The same things were measured in two ways. Each way mixes the same 10 hidden numbers, adds some noise and spreads widely along 6 directions of its own, which tell nothing about the thing.
In the rows, 128 means zero.
Some things both ways: the first way, then the second way.
[157 113 160 128  82 139 114 102  99 164 126 120 155  47 110 157 130 135
 143  91 103 171  76]
[144  92  40 133 132 134 140 130 135 118  85 103 161 131 136 100 118 157
 153 159  24 112 163 135 130]

[160 115 115 160 107 126 120 110 151 136 136 125 121 175 125 105  70 105
 121 172 127 164  97]
[ 89  92 160  79  81 128  87 181 105  76 141 128 119 125 123 163 152  85
 109 149 189 133 121  52 138]

[175 138 157 100 162 177  98  86  93  92  45 100 131 157 137  93 156 152
  93 126 112 178 137]
[ 67  91  51 106  83 187 166 146  63  70 144 128 113 119 103 180 140  85
 172 112  14  91 165  86 121]

[106 121 154 118 168 133 127 130 124  99  63  74 114 144 196 105 109 143
 110 154 131 131 154]
[144 133 163  87 125 101  81 134 118 114 113 107 124 117 128 153 147  97
 106 115 197 129  83 111 176]

[135 149 132  88 161 133 151 114 126 102  92 138 110 168 137 106 158 134
 153 146 121 115 134]
[120 116  50  97 130 165 150 133 111 106 107 111 122 106 112 138 151  74
 177 112  53 103 138 141 145]

[138 139 129 143 149 145 128 130 153 105 114 126 126 148 122 127 102 114
 156 145 116 147 111]
[103  65  61  86 107 116 149 165  95  22 131 123 130 163 122 134  87 103
 118 108  10  65 252  86  94]

[200 137 148 136 128 147 108 139 138 153 141 157 134  99  69 127 182 144
 133 108 137 147 144]
[134 154 130 139 124 153 126 148 110 145 169 139 104  83 128 128 156 134
 132 143 159 155  98 141 145]

[ 97  92 102 112 104 109 147 124 142 117 205 157 109 140 138 129 124 120
 151 155 135  58 156]
[ 83  90  47 110  73 159 129 175  34  53 137 105 107 115 112 136 139  83
 100 161  70  67 190  50 120]

[122 132 138 114 161 145 126 131 140 125 112 137 126 151 153 120 128 117
 136 170 132 133 124]
[176 137 117 124 191 114 168  93 176 147 124 141 139 133 136 119 114 137
 162  88  56 154 155 206 125]

[171 204 179 169 165 153 103 121 114 158  93 125 129  98 111 166 145 148
 108 113 132 207 127]
[119 142 119 139 101 151  90 139 101 161 156 126 145 111 158 116 174 181
 143 207 162 114 101  93 162]

[ 73 134 128 115 160  99 150 159 154 137 148 144 134 140 159 123 118 100
 146 160 172 100 155]
[156 132 129 118 151  84 112 126 142 131 135 115 165 137 144  95 145 109
  84 143 157 129 135 121 138]

[172 148 119 137 184  97 130 146 161 118 135 182 124 173 108  97 171 111
 113 155 158  98 148]
[131 121  98 118 125 136 127 151 119 134 120 144 121 134 140 140 151 133
 150 160 117 147 126 119 142]

[144 158 107 120 136 166 125 116 137 116 120 181 142 178 104  89 156 102
 119 153 142 143 117]
[125 145 178 130 151 105 151 130 164 179 186 174 158 162 133 147 165 113
 128 126 180 202  99 128 125]

[172 154 152 123 145 145 140 130 116 101  74 128 136 114 123 107 169 147
 133 112 124 138 121]
[179 162 152 133 178 137 139 114 159 201 131 165  93 120 135 139 157 135
 150 107 163 202  81 192 159]

[116 136 139 146 113 171 137 127 128 153 131 107 130 119 138 162  98 130
 144 146  85 144  85]
[125 105 181  74 119  57  98 147 121  86 139 124 170 161 151 140 131  90
  55 165 198 139 168  66 140]

[ 80 119 115 100 148 103 162 160 141 115 153 136 121 138 147 120 148 128
 146 138 148  54 173]
[146 137 163  95 121 110 119 141 129 139  76 114 102  94 122 178 126 136
 156 127 182 186  69 158 202]

[125  78 124 132  65 107 114 123 128 143 149 140 154  51 101 135 132 109
 159  93 116 126  68]
[169 147  99 159 174  94 133 121 147 154 178 162 152 163 154  85 165 111
  67 116 124 145 134 128 104]

[188 122 135 161  97 141 127 126  99 146 138 122 187  81  87 135 130 127
  88  77 108 147  90]
[ 80  99 106 171  88 188 162 157 142 165 131 189  87 124 176 135 166 177
 183 176  88 186 152 107 124]

[151 152 161 161 174  96 121 140 149 124 114 112 145 163 153 117  87 114
 107 173 176 166 139]
[155  92  76 119 110 144 130 121 113  97  98  83 138 113 111  97 108 157
 114 142  34  85 201 116 134]

[105  93 152 148  86 135 148 123 141 122 116  58 116 102 159 160  85 144
 172 150  54 112  48]
[157 153 112 141 122 137 123 115 148 154 103 102 120  65 152  82 172 136
 124 144 139 134 113 148 175]

[209 111 134 179  81 139 105 113 140 125 120 134 138  65  68 138 117 123
 155  94  78 172  45]
[159 108 119 151 143 111 107 154 187 144 100 150 124 139 168  98 134 185
 144 148 126 167 117 141 128]

[ 94  85 115 100 145 148 137 115  97 112 118 117 162 114 184  80 137 117
  48 110 134  71 181]
[158  61  63 103 168 106 107 114 176  91  79 111 187 168 160  93  98 127
 124 114  29 100 178 132 105]

[165 128 125 113 148 164 107 128  99  92  99 171 147 111 142  85 174 132
  84 117 156 132 166]
[143 102  50 143 157 102 132 130 142 116 125 107 172 174 129  67 129 142
 133 133  47  64 185 115  98]

[104 122 173  98 174 124 140 117 128 158  90  68 125 147 185  87 147 140
  72 140 153 103 208]
[149  50  98  80 111 134 104 128 125  70 104 104 183 141 116 146  86 127
  86 148  41 138 172  89 116]

[ 62 106 142  88  88 115 148 132 100 193 101  71 112  85 156 142 118 146
 151  94 131 138 138]
[136 101 145 108 122  98 106 130 189 122 129 123 195 158 126 119 161 110
 124 130 130 147 118  84 122]

[154 141 124 128 118  74 145 121 127 128 135 154 141 133 102 115 118 106
 153 119 160 144 104]
[148  99 148 142 148 128 139 131 160 168 128 186 113 178 136 142 157 115
 109 131 127 208 137 108  98]

[129 166 105 117 151 115 134 133 115  80 101 158 140 139  99  92 163 119
 125  86 170 129 160]
[151 101 131 105 134  93 108 136 151 123 106 116 160 168 112 135 131 130
 120 109 129 135 117 104 147]

[171 135 115 181  89 149 112 110 148 116 151 159 122 118  94 153  71 106
 174 146  95 182  52]
[152  94 177  69 143  68 100 160 129  84  82 130 106 163 130 181  73 150
 131 120 158 155 144 136 159]

Other things, the second way, with their names:
<640>: [184 155 111 166 161 149  96  90 184 177 140 137 135 101 165  78 194 131
 119 117 116 139  81 149 124]
<17>: [138  96 125  84 133  97 147 155 117  85 139 126 152 156  98 153  94 112
 111 125  99 148 175 120 124]
<648>: [154 121 125 147 142 167 100 124 184 170 137 140 132 115 141  93 169 161
 160 133 118 142 103 136 120]
<619>: [161 113 143  87 141 105  95 126 175 135  46  89 141 110 122 148 123 146
 185 122 147 153  69 163 187]
<87>: [119 120 117  91 126 108 141 148 166  96 132 126 149 121 134 114 156  72
 137 108 126 134 155 120 134]
<355>: [130 110 171 122 137 121  78 125 173 137 124 171 114 164 176 154 165 140
 150 107 156 143  94 105 131]
<114>: [139 169 147 126 140 123 120 139 123 168 163 136 125 116 132 114 190 100
 120 157 207 144  98 122 153]
<935>: [120  77  86  96  81 108  76 151 130  80 110  44 225 133  98  67 154 101
  77 184 123  58 160  26 130]
<542>: [170 183 134 167 142 157 133 104 162 220 134 148  92  98 152 102 195 178
 168 138 151 159  90 170 174]
<803>: [103  81 152 138 135  92 146 151 177  69 147 159 127 152 156 134  95 141
 130  79  79 149 173 125  81]
<474>: [178 131 150  95 147 101  78 103 177 146  72 130 143 145 143 179 143 160
 186 109 127 157  45 151 182]
<133>: [134 129 102 126 128 127 115 141 142 139 112 127 132 115 145 116 175  97
 127 142 143 147 101 117 149]
<395>: [149 149 162 116 139 103  97 120 131 138 131 104 129 114 127 103 182  70
  75 119 204 120 106 104 148]
<273>: [168 133 120 135 159 152 205 118 133 160 143 172  80 130  99 149 120 117
 128  85  62 205 173 183 120]
<452>: [116 143 145 114 122 141 115 129 130 117 153 133 113  93 161 130 163 116
 142 125 150 120 126 130 148]
<635>: [119 151 187 130 113 114 115 125 167 170 147 120 152  93 150  83 225  52
  72 158 243 170 103  82 146]
<947>: [154 124 144 110 111  80 107 118 138 103 125 115 160 146 131 130 149 116
  78 121 132 127 135  82 148]
<793>: [117 115 115  90 140 131  91 136 141  85 156 114 154 109 147 103 168  40
  99 107 151  93 125 102 116]
<496>: [144 146 113  99 139  81 162 141 144 137 117 138 147 165 120 164 120 170
 194 103 102 142 128 163 189]
<913>: [117  81 120 107 108  76  99 149 151  93  84 115 182 169 140 149 140 121
 131 165 120 145 111  68 130]
<468>: [145 181 117 126 161 134 156 112  76 144 172 170  74 108 149 169 165  74
 106  86 138 156 109 165 155]
<493>: [154 181 128 116 154 184 150  95  87 157 128 167  33  71 140 197 160 107
 190  90 101 156  91 201 174]
<131>: [119 125 164 126 104 129  98 142 150 154 121 134 123 116 149 125 181 123
 122 147 199 158  94  90 161]
<485>: [117 134 136 143 141 153 111 120 125 130 167 150 103  90 168 122 165  86
  91  94 157 141 100 130 123]
<946>: [119 148  98 174 132 171 181 127 125 179 200 198  99 154 147 116 184 151
 156 140  71 141 180 122  98]
<506>: [149 112 148  67 159  82 105 134 146  86 137 145 143 176 133 160 134  69
 114  87 142 128 142 115 129]
<998>: [153 164  99  84 156 161 143 126  63 122 164 129  83  76 113 154 142  66
 121 100 131 123 126 173 164]
<75>: [138 127 142 103 162 123 128 117 151 149 124 183 110 168 156 180 164  99
 172 105 123 166 110 139 136]
<621>: [137 157  88 204 163 125 182 109 146 175 184 171 136 132 164  84 171 141
 120 141  68 157 147 150  86]
<241>: [156 130 132  99 165 125 155 119 145 137 103 133 109 118 121 151 114 119
 172  95 104 162 132 189 154]
<985>: [115 116 105 144  99 147 135 136 140 131 118  96 141  84 126  85 164 114
 119 150 117 127 135 104 136]
<699>: [123 126 130  70 145 129 124 152 128 114 146 153 128 117 143 175 126  91
 147 109 160 174  98 153 162]
<521>: [121 125  74 144 130 163 145 155 145 160 100 119 111  83 153  80 162 136
 168 161 124 141 133 153 152]
<104>: [139 102 134 140 127 144 140 131 148 152 106 156 106 140 141 141 137 160
 146 138  96 177 142 130 126]
<822>: [114 165 164  88 135 133 139 130 116 118 203 145 118 116 111 159 169  66
 138  75 170 120 118 131 146]
<999>: [156 165 186 116 154  85 135 142 188 181 123 110 139 103 117  93 166 112
 135 128 237 181  88 162 174]
<689>: [136 115  96 133 113 196  96 134 129 153 113 121 102  81 150 108 159 162
 162 161 115 123 110 130 151]
<915>: [115  88 109 141 100 155 119 162 158 109 136 172 112 128 169 134 135 167
 142 139  84 165 141 107 113]
<722>: [153  94 183  84 132 127  73 133 141 104  84 124  94 110 132 166 128 102
 112 114 173 161  93 118 142]
<559>: [117  56 151 129  99 136 110 178 191 117  73 142 122 126 135 137 124 149
 148 161 130 213 114  98 113]
<567>: [119 147  90 141 134 178 158 143 123 144 154 160  80 100 128 150 154 130
 194  99  87 150 103 166 139]
<549>: [131  85 133  89 140  90 110 145 109  67 136 152 130 181 143 179  89 125
 107 102  96 126 156 108 114]
<390>: [115 116  96 163 113 112 171  89 151 136 125 101 187 144 118  87 177 101
 113 127  45 105 172  83 106]
<9>: [143 130 108 146 152 144 105 127 155 181 121 151 130 129 174 107 179 135
 142 159 152 158  89 134 143]
<342>: [147 115 119  72 138  94 116 159 136  91 106  97 140 132 114 131 102 136
 159 115 132 105 145 149 166]
<588>: [142 140  86 140 141 147 132 141 130 104 165 159  85 121 136 120 160 108
 135  74  82 109 135 135 111]
<767>: [106  90 151 142 104  97 117 135 164 115 111 129 167 155 150 130 141 155
 135 159 114 146 132  79 115]
<20>: [160  86 101 122 145 128 115 144 176 115  94 116 130 122 137  79 128 114
 105 127 100 143 162 129 108]
<898>: [110  97 103 130 109 119 109 151 114 106 166 134 155 175 130 101 162 106
  76 139 121  92 170  46 104]
<577>: [127 120 120 123 128 138 131 156 144 152 142 157 124 142 142 119 170 117
 135 158 151 161 139 108 132]
<312>: [ 72 108  80 138  73 181 160 170 116 137 126 124 115  93 135 101 183 112
 159 186 115 134 168  83 139]
<899>: [ 93 111 106 148  95 113 134 147 137 144  96 140 139 153 166 138 158 176
 174 170 116 140 121  93 161]
<212>: [149 142 117 118 143 102  62 145 123 109 163 146 131 143 171 129 154 135
 107 112 168  98  81 113 147]
<665>: [ 77 112 151 142  88  92 116 160 108 145 135 122 170 146 139 132 176 110
  92 193 211 160  93  44 145]
<554>: [132 135 101  86 114 140 108 148 127  78 177  90 151  91  96 103 145  95
 126  86 118  66 134 115 144]
<251>: [119 110  80 125 119 133 134 121 129 120 150 129 164 154 145 101 166 108
 113 135  73  91 179  82 121]
<523>: [107  97 129 134  86 140 111 147 109 135 102 151 114 158 145 188 129 214
 188 167  97 148 106  90 159]
<431>: [113 133 142 164  98 143 111 138 131 172 155 140 137 114 159  99 191 149
 105 186 179 153 108  80 143]
<129>: [109 135 126 119 144  74 146 150 103 108 192 179 153 185 157 157 150  82
  87 135 146 154 144  92 113]
<801>: [114 148 110 122 118 156 127 141 153 111 183  96 143  70 109  63 194  51
 109  92 152  90 127 112 122]
<248>: [111  65 163 140  90 145 142 145 227 105  88 118 126 100 134  94 118 173
 162 106  76 162 180 123 109]
<600>: [149  97 132 148 123 103  94 131 175 136 147 135 197 154 154  91 143 167
  82 167 128 157 127  84 108]
<207>: [ 85  82 155 133  89 126 120 159 166 127 128 162 148 150 160 146 159 144
 146 169 141 184 123  71 121]
<1007>: [125 100 135 119 109 110 109 159 139  89 158 127 145 157 105 137 121 153
 129 106 109 114 129  89 117]
<608>: [110 138 114 120 127 110 133 111 112 106 152 120 148 127 148 120 175  67
 104 118 118  94 146  96 132]
<825>: [108 107 186 107  96 113 101 142 136 138  94 114 132 126 128 152 156 119
 123 157 201 166  93  82 166]
<107>: [109 131  91 119 130 133 151 137 114 108 164 136 126 128 131 115 167  73
 125 108  99  99 164 109 119]
<61>: [124  85 117 142 146 119 146 168 158 146 101 187 110 163 175 139 135 138
 136 177 119 218 151 125 105]
<764>: [141 124 125 100 132 100 114 144 133  98 122 110 149 123 116 143 130 112
 134 128 125 135 109 124 141]
<160>: [153 116 124 123 127 107  67 114 132 133 123 115 171 146 162 113 155 151
  93 160 143 110 106  87 149]
<829>: [102 136 123  84 136 126 131 138 102 105 152 185  88 147 193 180 161  85
 150 108 140 122 157 122 159]
<224>: [105  99 114  89 106 134 111 155 110  68 167 130 145 120 128 133 152  52
  73 122 130 121 153  70 111]
<724>: [130 135 129 118 119 165 131 139  82 152 106 145  68  94 134 196 126 165
 181 141 130 175  79 162 185]
<398>: [142 126 162 126 112 137 102  98 119 134 141 136 117 133 143 134 174 117
  90 133 134 119 143  79 131]
<980>: [111 143 127 157 129 160 134 146 115 168 198 182 108 129 152 129 191 107
 108 145 166 172 105 103 114]
<723>: [151 107 105  80 155  89 131 129 113  90 107 111 154 152 113 156  99 100
 126 117  90 125 150 139 139]
<638>: [127 122 143 124 129 110 114 146 136 141 146 172 130 166 154 162 162 128
 129 150 158 174 103  97 134]
<636>: [166 166 174 148 149 124 168 115 144 208 186 160 137 141 101 125 158 153
 117 140 157 200 121 148 136]
<454>: [155 157 143 154 153 141 139  96 168 202 134 162 127 116 158 136 185 138
 154 129 138 199  71 161 152]
<603>: [140 164 165  95 162 110 126 137  82 143 195 188  96 144 156 176 163  63
  77 125 211 175 116 129 145]
<714>: [112  97  97 160 108 119 133 144 111 112 111 120 135 129 146 123 106 189
 133 158  75 128 142 111 129]
<336>: [100 125  91 144 122 139 146 123 127 117 149 125 128 129 141  92 188  71
 122 111  91  85 164  90 108]
<465>: [145  95 193 109 116  90 100 132 188 119 106 130 154 144 141 134 138 139
 114 144 157 174 131  96 127]
<662>: [170 131 180 111 149 121  96  86 150 139 117 131 115 127 147 133 156 116
 110 105 142 127 132 129 143]
<681>: [159 122 131  96 148 114 100 127 140 107 131 107 134 125 117 114 143  90
 106  99 138 105 133 124 135]
<109>: [114  85 135 107  78 118 110 131 165 116 105 102 196 146 132 113 160 140
 124 172 108 130 160  56 142]
<552>: [ 95 170  70 147 125 174 189 140  86 163 193 143 101 113 117  97 200  91
 164 140 105  90 174 125 130]
<315>: [157 146 181  89 144  64  83 121 133 110 167 120 176 168 116 137 160  90
  85 127 188 109 112  84 131]
<183>: [119 155 212 154 148 156 130 144 175 202 193 236  63 156 169 160 208 133
 172 121 211 213  90 130 112]
<757>: [157 115  82 119 159 100  90 124 135 132  89  99 162 138 152  96 149 112
 115 158 128 107 112 122 141]
<39>: [183  99 153 128 152  89 163 101 217 158  91 139 179 167 129 126  96 200
 147 119  56 204 167 167 134]
<32>: [125 132 117 136 117 154 125 137 156 124 153 125 130  83 143  98 161 128
 139 122 120 131 120 131 132]

Some of these things the first way, each followed by its name:
[217 114 130 139  86 144 133 101 142 130 126 132 120 130  67 105 127 129
 161 119  93 155  87] | <559>
[134 153 116 155 161  87 132 125 164 125 124 143 104 200 142  90  98 100
 114 177 177 142 154] | <648>
[115  94 111 107 117 190 106 115 114  80 165 156 125  99 131 114 181 145
  97 112 107  59 180] | <714>
[ 82 125 127 101 163  87 144 153 134 173 139 123 151 144 150 111  99  93
 117 130 197 131 188] | <793>
[118 112 156 124 124 135 114 124 110 114  68  54 114  92 138 142 140 167
 138  96  79 136 102] | <947>
[178 137 114 134 160 127 120 123 163 115 136 155 144 190  78  80 152 102
 109 139 140 127 139] | <224>
[135 107 140 114 132 153  99 107 152 107 134 157 112 130 126 136 149 119
 171 173  93 126  85] | <621>
[149 129 100 124 183  97 140 132 156  92 163 160  87 214 125  96 140 127
 116 162 157  70 206] | <722>
[151 122 136 108  85 176 110  97 127 138 120 134  78 100  90 153 159 155
 199 119  63 149  86] | <764>
[ 87  89 121  88  79 134 161 147 102 153 175 110 140  89 132 136 148 149
 139  95 132  66 167] | <985>
[115 134 129 123  69 163 140  92 113 141 117 108 102 139 139 126 105 141
 148 145 103 154  99] | <935>
[105 120 108 139 150 150 131 140 149 125 159 126 112 168 141 135 119 125
 111 161 107  87 147] | <452>
[117 176  99 131 164 169 174 148 164  61 121 114  99 218 103 103 121 130
 166 143 113  95 168] | <248>
[112 136 100 124 112 121 139 131  96 135 157 147 162 104  95 139 154 123
 104  68 137 107 133] | <251>
[ 89  73 100 109  69 132 112 138 111 148 158 126 117  79 126 107 140 133
 111  87 157 104 188] | <1007>
[137  89 111 131 153 167  90 137 151  93 119 131 148 152 131  83 102  95
 104 148 137 142 152] | <803>
[148  43 139 136  74 103 140 125 136 181 160 123 170  78 168 117  75  97
 121 164 115 114  64] | <61>
[ 92 147 124 118 155 136 117 113 132  99 118 129 113 165 135 159  99 115
 170 157 106 149  93] | <608>
[185 119 122 144 107 146 153 145 125 127 154 162 186 107 104 106 140 114
 108 119 133 110 104] | <521>
[134 132  96 112 130 127 150 153 158 111 143 154 134 198  93  75 138 106
 139 148 167 107 158] | <801>
[173 163 142 122 161 175 120 109 114  95  40 114 107 135 115 118 153 150
 142 109  84 174 104] | <506>
[ 75 157 140 112 145 136 148 152 149 132  88  88 101 139 140 110 127 131
 164 126 157 138 173] | <554>
[129 189 168 156 153  96 133 141 137 150  85 114 130 118 134 162  91 119
 172 141 154 211  85] | <946>
[182 121 134 154  76 115 115 115 103 151 150 132 159  83  85 149 110 127
 131  92 121 172  81] | <104>
[141  76  90 130 105  83 132 131 146 125 175 158 149 146 109  97 134  98
 113 138 131  72 104] | <133>
[139 181 153 167 199  74 113 132 133 123  94 101 119 182 143 153  61 117
 128 162 163 203 126] | <662>
[ 61 124 140 110 122 144 125 118 110 133 118  98 110  71 157 158 101 129
 162  98 121 139 153] | <549>
[152  55 119 143 109  87  96 102 140 125 132 104 111 134 136 103 131 131
  90 139 102  96 108] | <640>
[107 106 133 141  70 117 117 118 125 183 155 113 141  66 104 144 120 119
 130  84 127 147 113] | <600>
[105 168  91 115 117 119 147 143 104 107 162 174 139 103  73 133 167 125
 144  54 166 106 174] | <898>
[194 136 140 155 104 121 113 129 135 161 138 160 141 127  99 136 121 118
 142 155 136 182  67] | <114>
[147  86 144 138 156  77 103 148 152 111  75  90 133 116 147  87 109 121
 121 132 150 141 129] | <588>
[162  95 125 131 131 148 101 106 136  74 121 135 136 129 117 119 151 128
 125 140  74 106  78] | <468>
[147 113 103 145  96 122 110  82 115 126 125 142 118 147 121 138  93 112
 131 142  81 158  46] | <75>
[170 137 151 124 154 175 122 104 130  85  66 119 127 147 144  80 160 138
 102 147 106 133 125] | <980>
[141 118 150 141 121 121 141 128 108 156 137  94 137  94 148 125 131 149
  76 105 135 109 171] | <689>
[ 53 132 132  97 125 139 133 124 116 145 132 106  87 113 158 171 110 141
 179 128 117 129 148] | <767>
[127  96 100 120 107  81 130 154 113 139 186 154 156 127 121 121 119 116
 109 121 183 104 155] | <395>
[109  88  89 172 112 150 123 116 126 110 145 116 155 133 148 143  77 102
  79 138  56  93  50] | <829>
[130  83  93 147  83 162  94 110 116 101 147 139 111  54  88 132 177 143
 105  53  67  82 130] | <212>
[119  72 114 130  78 123 126 122 131 155 167 136 149 133 158 120  73 101
 122 178 131 127  86] | <241>
[143 175 141 119 137 164 138 119  91 104  94 116 134 135 123 137 129 147
 134 110 126 166 136] | <825>
[191 121 149 136 164 105 115 147 147 151 139 154 170 148 123  94 148 111
  84 158 174 133 144] | <998>
[131 101  81 128  64 152 167 123 131 123 185 167 122 135 109 110 158 131
 125 127  91  43 109] | <577>
[130  98 103 138  87 171  97  90  85 106 144 128 106  95 133 134 160 160
  69  91  77  90 142] | <523>
[173 110 115 138 148 115 118 152 136 151 172 180 177 124 106 106 168 105
  73 129 161  97 142] | <603>
